The first 9 rows are patterns. Each new row is the sum of 2 different patterns, raised or lowered, with some noise. Before adding, each is slid sideways (what falls off one end comes back at the other), maybe read backwards, and multiplied by a number that may be negative. Names go in the order of the patterns.
(in the rows, 128 means zero)
Known rows, each followed by the names of its patterns:
[118 128 135 177 138 119 182 182 139 122 125  74 137 121 121 130 121 138
 114 127 150 131 134 127  81 129 120 148 136] => (8)
[149 128 112 137 107 130 171 129 106 182 182 132 130 125 165 123 118 124
 135 118 116 131 118 124 164 144 129 139 132] => (4)
[130 129  98 112 152 112 106 146 110 143 143 123 106 116 131 147  93 119
 137 161  75 138 134 118 116 136 124 117 128] => (0)
[145 137 144 181 123 150 118 131 170 142 114 143 102 136 129 130 101  74
 169 101 143 144 122 121 160 118 121 131 128] => (1)
[146 132 141 109 182  90 122 128 182 128 137 137 126 134 159 150  79 150
 128 114 127 131 128 121  94 164 130 124 124] => (6)
[128 127 154 106 142 137 125 114 134 133 107 128 126  74 125  89 110 126
  74 128 100 148 118 122 118 100 148 118  97] => (2)
[129 140 146 136 182 141 133 124 131 138 152 135 122 130 133 121 159 126
 151 182 133  82 145  88 115 140 133 128 136] => (3)
[165 136 120 159 107 174 108 128 128 160 126 129 129  74 117 128 173 139
 136 170 139 137 118 115 122 120 132 127  98] => (7)
[ 86 129 138 137 165 129 135 135 135 119 136  80 151 139 130 131 142 130
 130 120 132 170 136 158  82 108 127 137 124] => (5)

New rows, each followed by the names of its patterns:
[138 142 167 154 109 133 165 116 101 102 197 154  90 170 173 143 166 129
 152 143 192 147 150 155 152 210 148 156 173] => (4) (2)
[113  91 114 125  91  87  95  74 108 144 130 109 143 110  96 121 111 105
 122 133  91 141 128 122 152 113 142 112 122] => (1) (3)
[145 146 142 143 119 161 147 155 172 178 147 184 176 162 155 139 154 156
 145 157 114 122 161 118 162 179 153 151 161] => (8) (3)
[102  98  94  54  72  89  81  22  92  96 141  93  91  78  52 125  81 114
  55 116  63 100  92  78 100  97  92 103  92] => (6) (7)
[127 127 138  79 134 177 100 122 146 156 110 112 136 176 135 136  77 121
 110 151 133  73 138 156 131 153 127 140 133] => (0) (5)
[124 110 122 110 108 121 102 134 123  86 114 139 117 148 101 122 112 174
 184  95 146 120 134 132 127  97 120 134 120] => (1) (5)
[122  96  72  49  90 117 115 141 108 115 114 108 107  95 114  87  90  96
 109 107 132 102 125  84 112 111 108 101  76] => (8) (1)
[140 109 138 118 157 123  90 108 164 116 123  53 154 110 109 136 134 126
 138 110 133 132 110 138 160  73 183 169 108] => (0) (1)
[176 140 161 160 189 156 163 154 138 154 195 151 164 162 202 202 139 200
 193 166 139 124 108 166 166 126 162 160 175] => (8) (4)
[194 190 164 180 119 160 170 121 129 170 173 170 204 158 179 210 167 182
 166 172 171 146 163 169 158 174 176 139 153] => (8) (3)
[126 148 181 146 166 137 122 137 135 147 141 153 116 179 134 113 117 136
 141 146 176 150 148 117 139 125 179 170 145] => (8) (5)
[171 168 157 172 188 167 196 154 182 156 119 160 177 160 143 129 192 171
 229 169 176 174 167 201 163 179 162 187 123] => (2) (5)
[119 132 139  94 137 144 143 116 157 129 136 103 128 168 110 137 104 112
 149 114 127  67 131 126 106 147  87 133 134] => (2) (5)
[162 101 137 159 185 155 133 148 180 201 146 125 196 131 154 174 155 154
 157 172 161 145 200 182 176 125 122 128 150] => (8) (0)
[121 131 147 152 169 144 139 109 146 127 141 118 155 156 144 139 166 182
 133 179 147 128 134 165  95 142 144 151 149] => (3) (5)
[159 143 142 122 183 130 130 125 152 150 128 156 156 141 135 183 146 154
 164 160 135 145 155 165 134 143 153 162 142] => (4) (6)
[112  86 136 134 125 130 168 139 110 170 134 165 138 124 222  71 127 138
 178 131 131 134 140 148 202 159  95 194 136] => (6) (7)
[174 105 130 109 159 114 148  97 171 109 128 110 109 148 154 141 120 155
 171 143 122 121 101 130 115  97 142 137 178] => (0) (7)
[109 125  62 110 104  83  67 111  99  80  76 117 102 107  86 141 118  71
 112 116  79  85 105  87  86 107 104  93  89] => (4) (0)
[124 145 116 180  90 206  86 131 160 149 128 138 128 116 120 144 155  92
 185 136 124 162 130 120  73  98 160 126 148] => (6) (7)
[107 128 156 158 146 154 159 153 155 174 149 150 151 149 146 125 146 173
 145 157 165 156 139 177 128 118 152 152 153] => (4) (1)
[145 107 156 141  87 133 110 169 179 159 133 151 207 123 152 141 144 146
 141 148  81 143 145  93 159 105 112 147  83] => (8) (2)
[165 189 168 153 153 173 188 189 184 133 140 146 169 157 123 170 169 165
 168 158 165 153 249 134 150 168 180 149 168] => (8) (0)
[126 145  56 157 126 130 119 128 128  99 124 130 100 100 127 101 133  93
  77 112 130 137 208  88 132 138 127 119 113] => (8) (6)
[141 152 154 136 187 180 147 142 150 164 142 144 208 165 170 149 107 105
 166 164  90 147 162 152 159 116 175 158 202] => (8) (7)
[125 117 126 117 111  72 114 110  72 127  87 100 101 102 104 109 123 110
 129  90  94 127 100  90 101 106 137 103 143] => (2) (7)
[ 98 106  79  61  93  48  95 149 150 100 128  88 116 130  71 100  95 103
 106  95 102  99 147 102 108  94 131 104 107] => (3) (5)
[160 122 101 169 151 149 125 150 163 148 132 182 137 132 147 153 123 133
 147 112 145 142 173 124 156 150 148 116 150] => (4) (6)
[143 151 132 184 147 156 186 162 153 161 146 142 158 145 150 170 180 141
 162 145 160 158 162 135 132 160 146 169 153] => (8) (1)
[132 150 103 154 142 121 133 104 118 135 172 147 123 114 120 138 132 131
 123 155 143 168 146 137 147 151 112 125 136] => (1) (7)
[ 89 142 122 127 105 102 142 100 103  99  79 118  61 104 102 124 146 180
  87 109 146 112 104 100 114 130  98  85  69] => (8) (5)
[160 145 182 147 164 134 157 162  95 158 132 173 213 206 158 177 200 165
 165 159 163 192 153 162 105 159 176 152 178] => (8) (2)
[165 165 187 136 145 166 111 145 148 158 170 174 168 153 152 181 132 185
 167 140 180 113 176 152 157 138 143 125 161] => (3) (7)
[109  82 105 104 109 112  70 101 112  53  83 129  72 157 121  87 103 105
 130  90 128  74  71  91  78  84 140  48 123] => (1) (3)
[154 153 154 142 151 152 181 159 153 160 187 189 125 187 161 112 192 175
 137 143 181 167 154 135 158 166 137 156 157] => (0) (1)
[ 90 121 103 120 109  86 116 100  96  78 101  83 101 109 133  99 101 138
  98  92  98 105 121 109 116 130  95 103 115] => (2) (7)
[ 93 114 119 116 113 108 125 122  96  81 107  98 182 125 121  94 113 152
 117  98  73  82 120  70  70 101 126 111 188] => (8) (5)
[137 153 166 152 154 162 174 165 173 175 155 173 173 157 129 165 162 184
 115 119 170 160 129 161 180 133 171 169 120] => (8) (4)
[ 49 101  93  74 101  64  88 100  91 108  73 147 128  99  92  76  81  97
  72  90 101 111  91 100 106 111  89 108 100] => (8) (2)
[132 147 161 138 130 114 134 114 120 132 122 143 169 139 163 141 142 147
 139 143 145 107 149 142 138 162 144 145 133] => (8) (5)
[100 108  78  59  88  96  78  70  94 105 138  94 113  97  57 106 118  42
  51 107  69 105  58 105 111 107  92 126 115] => (4) (5)
[ 77 122 125 138 101  93 130  88 120 113 135 122 106 104 125 110 124  99
 140 108 177 116 128 143  87 151 119 109 114] => (2) (5)
[151 164 187 178 177 159 118 139 154 175 144 154 170 204 202 173 158 186
 209 173 173 133 134 150 162 153 144 173 174] => (8) (7)
[ 43  78 111  99  57 130  81 111  96 103 110 116  90 125 139 112 109  87
 117 133  68 151  84  72 122  92 103  54 110] => (6) (2)
[177 177 146 142 154 155 167 127 184  87 139 148 191 158 155 143 147 142
 173 157 103 170 110 132 141 158 182 175 117] => (8) (6)
[102 111  93 101 112 100 108 121  49 129  96 153 125 105 115 108 157 102
  79  99  82  95 105  73  96 115  92 151  88] => (1) (5)
[115  95  85 136 110 141 157 144 112 121 158 113  97 119 131 135 129 133
  85 123 134 131 109 123 112 124  74  77 134] => (8) (4)
[117 102 119  87 106 139  85 137 131 154 146 113 131  79 119 118 133 100
 113 102 137 105  90 119 127 101 117 116 130] => (2) (7)
[ 84  90  62  88  85  95 123  99 115  96 111  88  90  74 125  66  89  71
 150  97  93 114  76 124  95 107  57 128  90] => (6) (7)
[138 105 102 137 130 106 130 122 142 155 122 155  93 141 129 130 124  86
 129 147 130 164 126 138 136 125 154 140  94] => (8) (5)
[181  95 125 150 144 152 128 157 131 158 194 153 125 171 152 185 165 147
 151 149 155 146 135 166 153 141 156 142 145] => (0) (1)
[109  82 129  68 120 166 125 130 136  87 122 135  77  86 130 122 126  89
 124 130 157 120 135 133 115 132 123  96 118] => (4) (3)
[170 152 139 152 168 156 183 108 147 136 152 158 152 131 192 167 161 165
 114 143 162 157 134  85 185 156 192 124 110] => (4) (5)
[148 156 134 144 140 142 127 179 112 130 140 192 144 146 152 168 169 148
 155 130 156 129 137 132 143 152 139 126 165] => (4) (6)
[107 113 133 135 109 136 110 107 108 159 128 118 104 161 132 122  83 191
  91 114 130 159 115 127 133 119 123 134 158] => (0) (6)
[117 115 138 110 137  96 150 110 152  92 155 112  76 118 121 121  92 116
  98 134 157 151 118 142 149 155 120  81 128] => (1) (7)
[126 138 155 113 132 115 138 120  93 128 171  94 171 160 129 129 135 135
 136 157 125 126  79 161 119 141 133 140 116] => (6) (3)
[135 132  82 122 104  72 108  98 109 103  85 139  79  83 111 103 101  92
  73  69  96 119 132  59 113  98 129 100 101] => (8) (6)
[111  76  86  92 112  96 120  66 139 128  77 113  92  59 107  95 100 104
  83  94  57  88 103  66  98 102 105  96  91] => (8) (7)
[151 126  86 145 192  69 137 126  81 116 105 106 151 133 126 148 139 110
 135 135 107 117 117  75 120  96 123 144 119] => (4) (3)
[109 103  88 103 106 124 102  76 126  63 111 172 105 103 137  85 122  83
 112 110 131  96 115 104 113 150 162 113 100] => (3) (7)
[ 95 129 131 132 162 141 115 128 134 121 126  82 142 143 100 145 138 127
  98 119 124 154 133 147  71  97 149 121 119] => (6) (5)
[191 155 139 164 152 171 154 164 160 151 173 163 165 150 190 188 119 157
 160 151 149 132 152 143 182 157 165 156 153] => (4) (2)
[139 141 103 131 115 137 142 171 118 120 177 103 140 161 127 141 140 150
 175 103 184 142 146 115  89  87 162  86 133] => (8) (6)
[211 133 156 165 150 157 173 168 178 126 157 168 202 150 169 155 167 125
 178 163 166 106 118 161 108 158 199 152 136] => (6) (3)
[117 131 110 141 146 127 152 158 126 170 143 148 140 117 136 104 125 184
 125 109 182 184 118 157  90 142 122 120 130] => (4) (1)
[108  89  74 123 104  57  58 138  82 116 107 100  86 110 134  74  86  65
 120 115  69 110 107  75 107  73  65 134 109] => (0) (5)
[110  80  94  91  78 107 114 157 110 109  96  74 126 103 111  84 117  95
 129 101  66 126 112 117  92 111 127 141  70] => (0) (7)
[163 165 179 166 167 161 151 140 165 157 149 122 173 155 194 133 174 162
 161 139 159 154 159 171 128 149 139 183 152] => (6) (5)
